The rows are grouped in 3 ways, from coarse to fine. Each group lies inside one group of the grouping before and may be the whole of it. The rows also spread widely along 12 directions, which tell nothing about the answers.
Some rows, each with its group in each grouping after it:
[ -4  -8   6  19  -5 -38 -42  28 -10  -2  30  18 -25  -3 -31  -8  -4  25
  15  -9 -15  16  17 -25  13  -5   9] : poga teto levu
[-11  -7  -6  25   9 -24 -19  23 -18   8  35  10 -32  -1  12 -20  -4   2
   4   0  -3  -4  25 -28  15  30 -21] : tez Nobob ritel
[-15  13  17  28  -9 -11  -1 -18   3 -20  -2  11 -18  -6 -11  30 -22  -6
   1  10 -29   0  -4 -38   4  12  32] : tez Nobob lifik
[ -4  26   0  -4  13  16  25  -4  24  20 -21  -4   5 -31 -17  19 -15 -12
   1  14   2  -2   0  23 -43  -5   5] : poga vusos tadav
[-18  26   1 -11  -4   8   7 -17  -4  12  -3  -8  29  -2  -2   1  -8  -1
  10  -3 -32   2 -11   8 -20 -17  19] : poga teto romu
[ -9  31  -9  13  -7  -1 -23  17 -27   8  28   8 -14 -27  -5  31   7  -7
  22  21  -7   8 -10 -16 -30  26  32] : poga felu zisiv
[  4   0   2  15 -30  10 -32   4  -3 -21  16   7  29 -23 -20  44  -3   5
 -16  -8   1  18 -49  -2   6 -17  42] : tez Nobob gibo
[-11 -19  -4   4   4  33 -18  -2 -31  -5   0 -23   6   2  -9 -33  -6  -6
   8  -7 -23 -28 -12  29 -21 -16  41] : poga vusos zivo
[-25 -28  15  14  11  -5   4 -14 -19  -8 -10 -11  -2  11  29   8 -11   3
   1   1 -17 -21   6 -20  -3   2  18] : tez robok ded
[  2 -46 -19  -9  -4  -8 -22  29   0   2 -24  -8   6  -4  -7 -21 -12  35
 -10 -14   5  -9   3  22  18 -22   3] : poga buv Rupa
[  1  19   9 -41  -6  -2  29 -37  -3  -5   4  29   7  23 -24   7  22 -18
  25  -2   4   9 -17  15 -10 -37  -4] : poga felu far
[-11 -11   4 -26  21 -15  29 -17  25  12 -34   5  13  29  -3 -32  11   0
  24   4   4 -14  25  16 -10 -19 -36] : tez robok rifu
[-20  28 -12  12  -1 -23   3  13 -27   5  45   7 -21  -2   0  11  17  12
  -3 -12  31   3  28 -40  26  15 -19] : poga felu lanet
[ -7 -17  21 -10  24 -14  25 -24  -5 -13   5  15 -27  28 -14 -28   9 -14
  16 -12   4 -12  23   4   0 -30 -19] : poga vusos tadav
[ 10  -9   6 -21  19 -12  16   9  16  35   6  25 -17 -24  -5  13  -9   4
 -10  -7  25  10   9  24 -20 -13 -44] : tez Nobob lifik
[-12   7 -14   6   7  12  14   4   9  20 -18 -19  19 -25  11   0 -30   2
 -24  -5  -9 -11   1  12  -7  -2  -2] : poga vusos tadav
[ -8 -16  19 -23  24  14  24 -18  -1  10 -18   0 -11  12 -26  -9   9   0
  18  -2  18 -24  12  35 -35 -34   1] : tez robok ded
[  2  -1 -11 -34   2   7  27 -12 -12   0 -15  10 -32   4 -16  -1   1  -3
  11  13  16 -20   8  24   0  -1   1] : poga teto levu
[  5  22   0 -28   5  -9  26 -15  21   4  -1  26  12  16 -11  -2  27 -24
  26  14  17  11  -4  15 -16  -7 -35] : tez Nobob gibo
[  9 -11  12  -5  17  30  19 -10  20  -7 -16  -5   3 -18 -24  -6  -7 -28
 -11  -2  14  -9 -16  44 -28 -30   6] : poga vusos zivo
[-23  13   0   3   9  20  52 -37 -10 -14  -8 -18  -1  -6  31  24 -16 -20
 -33  -5   9 -23   2 -12  13   2   2] : poga vusos zivo
[ 12 -12 -18 -22 -14  12 -30  25  -8  17   2   8  26 -23  -4  22  15   7
  14  10  14  12 -35  39 -32  -3  15] : tez Nobob lifik
[ -9  -2  -1  17  20  43   9   1  -9   6  -9 -29  17 -19  22 -26 -17 -41
 -11   4 -15 -24 -19  26 -34   7  15] : poga felu lanet
[  6 -17 -25 -22 -13 -26 -10   7  -1  10 -14  28 -10  19  -8 -25  -2  13
  26  18 -16  -7   8   3  25  12 -18] : tez robok rifu
[ 23  11 -21   3 -20   8  -4  21  31   0 -11  21  -3 -39 -24  31 -11 -13
 -12  27  20  10 -29  17   3  22   0] : tez Nobob gibo
[  2   8 -11 -32  -7 -11  11 -15  20  31 -15  21  34  14  -1 -31 -19   3
   3  -6 -38   7  -9  20   7 -22 -34] : tez Nobob gibo
[ -6  22  10  27  -3  10 -21   4   4   0  22  -1  30 -21   6  17  -1 -30
   8   9 -20  17 -31  -8 -36  11  21] : tez Nobob lifik
[-21  36  -8 -13  10  -5  32 -10  20  27 -29  -4   0  -4  -3   9  -4   6
  19  22  -2 -11  25   0 -28  17 -12] : tez Nobob lifik
[ -8  -8  17  -5  29   9  23  -9  -3   7  11  -2 -25   7 -23 -40  -8  -6
  -7 -26  10 -19  24  18  -8 -37 -20] : poga buv Rupa

New rows. What belongs after each?
[-18   1 -11  19 -22  -8  -5 -10  -8  -2   3  -8  33   2  18   8 -30  15
 -34 -18 -29  -8 -10 -28  44  -5  10] : tez robok ded
[ -9 -14 -19   3  -7 -10  15  -9   1 -28 -19  -4  16  13  37   1   2 -17
  -5  13  -4  -6  -6 -15  32  21  -5] : poga vusos zivo
[  4 -42  11 -21  -4 -36 -32   9   0   3  -6  29   6  12 -13  15  18  30
  37   3  -4  19  -7   6 -13 -25   5] : tez robok rifu
[ -8  -6 -13 -22   9  -6  15   7  -2  23  -7  -8  -1   1  -9 -27 -10  24
 -13 -21  16 -14  25  21  15 -21 -26] : poga teto levu
[ 14 -27  24   9   5  14   5 -14  26 -17 -22  16  -9 -10 -26  -4 -28 -25
 -14   0 -16  -5 -28  24  -7 -23  13] : tez Nobob gibo
[-28  12  -7  -7  -8 -15  22 -26 -21 -13  -6   5  -6  22  27  24   8   5
  12  14  -3 -12   9 -34  18  23   5] : tez Nobob gibo
[  3  -5   0   8   0  17  -1  -4 -22 -23  -6   6 -13  -9  23  14   3 -50
  21  38 -18  -9 -32   1 -28  33  34] : poga felu zisiv
[ -4  30 -17  17   7  21  14   4   4  15  11 -11  12  -9  -2 -48 -20 -35
 -15  -4 -15 -15  -1   9   5   9 -20] : poga felu lanet
[-19  -2  -8  13 -13  -5   5 -13  -6 -36 -13 -14  14  35 -12 -11  19   0
   9   3  10 -24   8 -20  37   1  16] : tez robok ded
[ -8   3  -6  19   5   4 -20   8 -29   9  45   4  -4   7  11 -46 -10 -18
  -3 -12 -23 -11   0  -9   9  11 -13] : tez Nobob gibo
[ 25  -9  -3 -45  -2 -14  16 -12   5   4  -4  45 -15   4   0   1   2 -27
  21  22  -9  16 -21  27  -6  -5 -24] : poga teto levu
[  3 -11  -9  -4 -24 -22  -3  -3  35 -30 -27   9  41  14 -25  16  20  13
  -1  -3  25  12 -15  -3  40 -23  -2] : tez robok rifu
[ 14 -13  14  -5  -9   2   7 -16 -11 -29   5  30 -49  -5 -31  20 -12 -18
  -1   9  -2  -3 -16   2  13  -7  26] : poga teto levu
[ -3  18   3  27   8  -8  -6  19  10   0   4  13 -34 -25 -10  22  -2 -17
  20  38   3   1   8 -19 -28  45   8] : tez Nobob gibo
[ -9  28 -17 -14   5   3  27 -12  -3   2   0   6  -3  18  -1 -12  27 -22
  27  24  22 -19  14   1  -2  23 -21] : tez robok rifu
[ -8  -5  -6   2  12  15   8  11 -10  10   3 -17 -23 -16 -23 -22 -20  13
 -26 -21  19 -26  21  18  11 -14  -1] : poga teto levu
[ -7   1   9  26  -3 -43  -8   1  13  -8  14  29 -21   5   1   3 -17   0
   1   5 -24  14  14 -48  28  18 -19] : tez Nobob gibo
[-15  -4 -26  -4   3  13  22   1 -31 -20  -1 -20   0  16  25 -20  22 -17
  -6   0  35 -33   8   1  28  17  -7] : poga felu zisiv
[  9 -45  -7 -28   5   2  -7   3 -16  -8 -17   6  -9  20   0 -42   3  -9
  20   5  -9 -17  -6  36   2 -11   2] : poga teto levu
[  8   9   0  -5 -14   6  22 -25  12 -14   7  21  19  -1  -5  16  -5 -26
 -22  -6   7   4 -29   1  27 -15 -12] : tez robok rifu
[-13 -22  -5  13  12 -23 -31  25 -16  18  11   3 -27  14 -19 -52  -4  26
  26  -4 -15 -20  38  -7   3   4  -8] : tez robok rifu
[  1 -14 -28 -12  -3   9   4   7 -25   5  10   2 -14  -7  13 -14 -11   0
 -17  -5   8 -18   1  14  24   7 -11] : poga vusos zivo
[  6 -32 -11  -3   5  10  18  -3  -9 -18 -20   2 -12   2  28 -14  -9 -32
 -12  12   3 -19 -16  12  19  16  -5] : poga felu lanet
[ -3  -3   2 -39   6  15  10 -28 -13  14  -8  14   8  29 -22 -35  12 -10
  39   4 -18 -18  -6  38 -25 -29   1] : tez robok rifu
[  5   9   2  29  -7   2 -21   8 -11 -12  47  19  -4  -9   1  -5  -6 -33
  -8   0 -10   9 -23 -17  12  16  -2] : tez Nobob gibo
[-12 -33  22  -2  11 -15  11 -14  33   3 -56  -3   2  10 -28  -5 -25  27
   4  -4 -19 -15  17  11  -8 -36  10] : tez robok ded
[ -7  16  -7 -11  15   5   9  17   6  24 -10  -3 -28 -14 -41 -13   0  18
  17   6  18 -15  30  22 -30 -10  -1] : poga buv Rupa
[ -3 -47   1  17  -1  11 -26   2 -34 -31   5  -8   9  18  28 -33  -1 -28
   0  -5 -25 -14 -29   2  15   0  26] : poga felu lanet
[-10  24   2  -4  17  11  22  -1  19  15 -13  -5 -12  -8 -33  -6   6  -2
  13   7  23 -14  21  19 -28  -3  -9] : tez Nobob ritel
[-12 -12   9  -1  21  -3  -4  12  31   5 -39 -23  36   1  -3 -25   8  -4
  29   8 -13   2   2  27 -45 -15   7] : poga teto romu
[-24 -20 -17  34   2 -11   1   5 -13 -34   0 -29  11  22  32 -37   2  -7
 -18 -12   5 -24  21 -32  53  19  -9] : poga vusos zivo
[-25 -40   4  15  22   9  -3  13 -26 -12 -22 -31 -26   3   2 -16   2  15
   3  -6  19 -37  23   5  -9  -1  27] : poga felu lanet
[ 14 -21 -19 -11 -21  -5 -17  12  -9 -36   0  16  13  15 -10   2  37 -17
  18  12  27   8 -31  12  24   0  11] : poga felu lanet
[  1  24  -8   4 -10  -9  -9   5 -18   2  48  23   3  -8  12   7   1 -20
  -1  -2 -13  20 -15 -19   7   6 -11] : poga buv Rupa
[  7 -27  -9   2   7  12  10   8  12 -14 -38  -4 -25 -21  -4   8 -12 -12
  -3  26  13 -20  -2  22  -8  15  15] : poga vusos zivo
[ -8  18 -10  -2  -5 -35  -4   5  16  19   1  16  18   0  -7  -2 -10  15
  11  -1 -26  21  12 -16   6  -7 -19] : poga vusos tadav
[ -4  31   2   4  -9 -18   7 -11   7 -12  28  19  10   3 -28  15  15  -6
   4 -10  10  19   0 -17  14 -21  -6] : poga vusos tadav
[ -5 -42  -2   2  14  -2 -11  19 -18 -23   1 -14  17   2  46   5  30 -14
   8   5  29   0 -11   5 -13   7   0] : poga buv Rupa
[ 17 -38  19   2   4  -7 -21  21  10 -11  10  18   0 -30 -11  33   0   1
 -12 -10  22  26 -27  16 -16 -32   9] : poga buv Rupa
[  5 -37  -6  24   6 -17 -14  30  23 -18 -15  -3 -11 -13  -9 -12  -9   5
 -14  -1  16  -2  11   0  22   3  -7] : poga vusos zivo
[-14  -8   4  -5 -10 -19 -22  -5 -13   0 -15  16  -7   7  -7  28   5  20
  45  28 -28   1  -4 -15 -24   8  38] : tez robok rifu
[-10 -21 -16  37   5 -17 -18  34   9  -6  -2 -17   9 -21  32  -6 -17   1
 -21   3  -2   0  11 -21  18  29  -9] : poga vusos zivo
[ -5 -53  -1  18   9 -17  -1  14   4 -32 -26  -9 -10   5  31 -11 -10  -2
 -14   3   5 -11   8 -14  29  11  -4] : poga buv Rupa
[  0   2  -6  13  -9   0  -9  11  22  -6  -9  -1   5  -6 -49  -7  -3  14
  -3  -5  17  -8   5   6  16 -15   8] : tez robok rifu
[-19 -34 -11   9   4 -19 -18  13 -21  13 -13  -4 -21   2  20 -10 -21  31
   6   6 -22 -23  24 -18  11  20   7] : tez robok rifu
[-19 -11  -1   3  -2  18   3  -9 -15 -19 -30 -23   8   4   3   1   1  -6
  12  11  -7 -25 -11   6 -15   1  43] : poga felu far
[ 12  -6  26   1   6  -1  -9 -12  -5 -14  23  39 -32   1 -25   8   6 -33
  27  17 -12   9 -20   4 -27  -3  11] : tez Nobob gibo
[  4  -6 -13  -1  -3  11   0  13  -5   2  15   1  -8 -21 -25   0  -9  10
 -29 -21  29  -6   1  19  20 -21  -4] : poga vusos zivo
[  2 -20 -15  13  -8   0 -16  26  14 -18 -27  -7 -11 -11 -27   5   5  13
   3  15  28 -13   2  10  12  14  17] : tez Nobob ritel
[ -5   1 -42 -30 -27 -15 -16  19   4   2 -18 -10  58  18  -3 -18  23  28
  14  -5   7   8  -8  19  29 -13  -4] : poga teto romu
[-10 -21  13  37  18 -19  -7  12   9 -36  -4  -5 -24  11 -16 -18  13 -15
  17   9  13  -9  24 -20   4  10   8] : poga vusos tadav
[-27   0  -8   0   5 -46  -4   7  -4  16  -9   4  -3  16  26 -13 -12  29
  21   6 -39   4  35 -40   8  12 -16] : poga buv Rupa
[-25  19   0  12  -2   8   4 -14  -4   5  -9 -19  38   0  13  -5 -16  -7
  -5  -9 -36  -4 -13 -10  -7 -10  20] : poga felu lanet
[-15 -20 -26 -19   0 -21   9  15 -19  -4 -27  -3 -20  11  21   7  21  18
  24  23  30 -20  24  -7  10  30  -4] : poga felu far
[ 17 -20 -10 -12 -23 -11 -25   8  -8 -20  20  30   7  14 -22  -7  18   1
   6  -7  13  13 -26  10  33 -16  -5] : tez Nobob gibo
[ -2 -25  21   3  13  -2   5  -8   3   0 -11  15  -3 -20  39  40 -14 -22
   1  22 -16   9 -25  -1 -36  13   5] : tez Nobob gibo
[ -2 -27 -19   2  -5  22 -20  16   7 -14 -38 -26  38  10  -6 -36   8  -3
  13  10   1 -22 -18  36  -5   0  22] : tez Nobob gibo
[-21   6  15  29  14 -31   2   2  13 -14   4  -1  -6  19 -18 -25   6   0
  10 -12  -3   1  31 -35  17  -8 -12] : poga felu lanet
[-12 -16   2   6  -1  22  -2 -11 -14  -5   1 -16  27  -2   7  -2  -8  -1
 -18 -18   0 -17 -18   9   4 -21  18] : tez robok rifu
[-31  30 -28  15   0   0  -3   4 -14   9  -4 -23  12  26  10 -55   0  -2
  24  15 -30 -31  28 -20   8  38  -3] : tez Nobob gibo
[-36   5  -8   5   0 -15  11 -12   1 -16 -45 -28   8  28   0 -20  -3  18
  25  12 -27 -25  28 -19  10   9  27] : poga teto romu
[ -7 -30  -1   8  -3  -3  18  -3  15 -43 -37 -15  20   2  18  29  14  -8
 -18   1  38  -4 -15  -5  24  -4  10] : poga felu lanet
[ -4 -15  -6 -36   2 -12  13  -7  -1   2 -33  12 -27  19 -31 -12   3  27
  29   8   1 -15  21  18  -2 -22   4] : poga buv Rupa
[-13  27  19  26   9   0   3   1  28 -13   4 -14  20 -13 -29   7   5 -14
   1  -8   5  12  -1  -4 -20 -18  14] : poga teto romu
[ -1 -16   8  23   8  10 -27  22  12  -3   5 -14  11  -6 -42 -34   1   5
  -3 -22  13  -8   1  24 -10 -26  10] : tez Nobob lifik
[  1 -19   3 -10  -2  13   1 -10  20 -16 -46  -6  22  20 -29 -20  10 -11
  29  19  -7 -19 -13  32 -16 -18  25] : tez robok ded
[  1  12 -20   3 -16 -26  -9   1  -5 -10  15  27  -5   9  11  -4   4 -19
  25  25 -30  12  -5 -25  18  29  -7] : poga vusos zivo
[  3 -46   8  -9  14  -9   3   3 -17 -24   0  11  -7  -2  33  30  24 -16
   7   9  33   5 -13   8 -13   0  -1] : poga vusos tadav
[-19 -24 -11  27   2 -19 -19  17  -8 -11  -2 -18  17  18  20 -49  -8   1
  -4 -13 -20 -13  12 -21  30   7  -5] : poga felu far
[  8   6 -35 -27 -32 -40 -15  23   2  20   9  37  -7  -9 -17  33   7  46
   3   3  24  23   6  -7  38   6 -25] : tez Nobob ritel
[ 19 -32 -31 -30  -3  10   2   8  10  12 -35   8  12  -3   5 -36 -18 -10
   1  14 -17 -12 -16  52   3  -5 -15] : poga vusos zivo
[  8  -5   0 -22  -7  19 -11  -6 -17   5  25  16  23   1 -11  -5  12 -11
   3 -13   5   7 -36  33 -13 -30   3] : tez Nobob gibo
[ -6 -16  10 -25   5   0  11 -24 -17  -4  -7  10  -4  22   4 -20  -4 -12
  20  -1 -32  -9  -8  17  -9 -20   9] : poga teto romu
[ 11 -36 -10   9  -5 -23 -22  34  17 -22  -7   8   0  -5  -4  12  23   5
   3   8  45   9  -3   3  16  12 -11] : tez Nobob lifik
[-13   8  10 -13  11   2  11 -11   0  -1 -13   4 -12  10 -31  12  30   2
  43  20  24 -14  14  10 -38  -6  15] : tez robok rifu
[-16   7  -4  41   0 -15 -14  24 -10 -26  26 -13 -10  -1 -12  -6  14   0
 -11 -14  31  -7  19 -35  32  10   4] : poga felu zisiv
[-25  26 -28   3 -16 -13 -13   6  -4  30   9 -11  58   7  27 -21 -14  21
  -6 -14 -37   6   0 -17  18   4 -17] : tez Nobob gibo
[  0  14 -17  11 -18  22  -9  -1 -24 -16  29   2  11  -7   9   7   3 -26
 -10   5   4  -7 -31  -5  15  20  14] : tez Nobob gibo
[  8 -24   4 -11 -10 -12 -13  -1 -13 -41   4  16  -9  22 -19  -2  31 -11
  26   7  18   3 -13   5  15 -10  18] : poga teto levu
[-19  60 -17 -11 -14  -3 -11  -9 -34  27  51  16  21  10   5  -3  18  -7
  34   7 -27  10  -7 -18 -17  14  -3] : tez Nobob gibo
[-21  -4   1  12  20   9  10   2  -1   2 -36 -22  -2  -8  22 -10 -10 -18
  17  25 -21 -23   7   1 -37  24  20] : poga felu zisiv
[  4 -22 -30 -38  -4  11   9   0   5   9 -39  -6  38   1  20 -13   3  -3
   7  12  -3  -6 -19  46  -7  -9  -6] : poga vusos zivo
[-16 -21  27  -2  39  -3  17  -5 -24  15  -1   3 -58 -13  24   6 -16 -11
  17  17 -13 -18  26  -2 -49  16   5] : poga teto levu
[ 10 -52   8  22  10 -14  -5  22  24 -53 -27  -2 -24  -1 -26   9  22  -6
   2  10  55  -7   7   7  14  -3  11] : poga vusos tadav
[-28  14   5  21  13   2  -4   1 -18  23  -4 -11 -26 -10  -8 -14 -32  10
  10   3 -42 -19  22 -16 -24   8  26] : poga felu lanet
[-23 -25   0  20  21  15  -9  14 -39 -12   5 -31  -6 -12  37  14  15  -9
   8  10  19 -22   4  -1 -34  22  31] : poga vusos tadav
[-25  -9  15   4  -2 -16  13 -25 -21 -26 -11   4 -36  14  -3  25 -13  17
   5   1 -18 -14  15 -37  15  -7  33] : poga buv Rupa
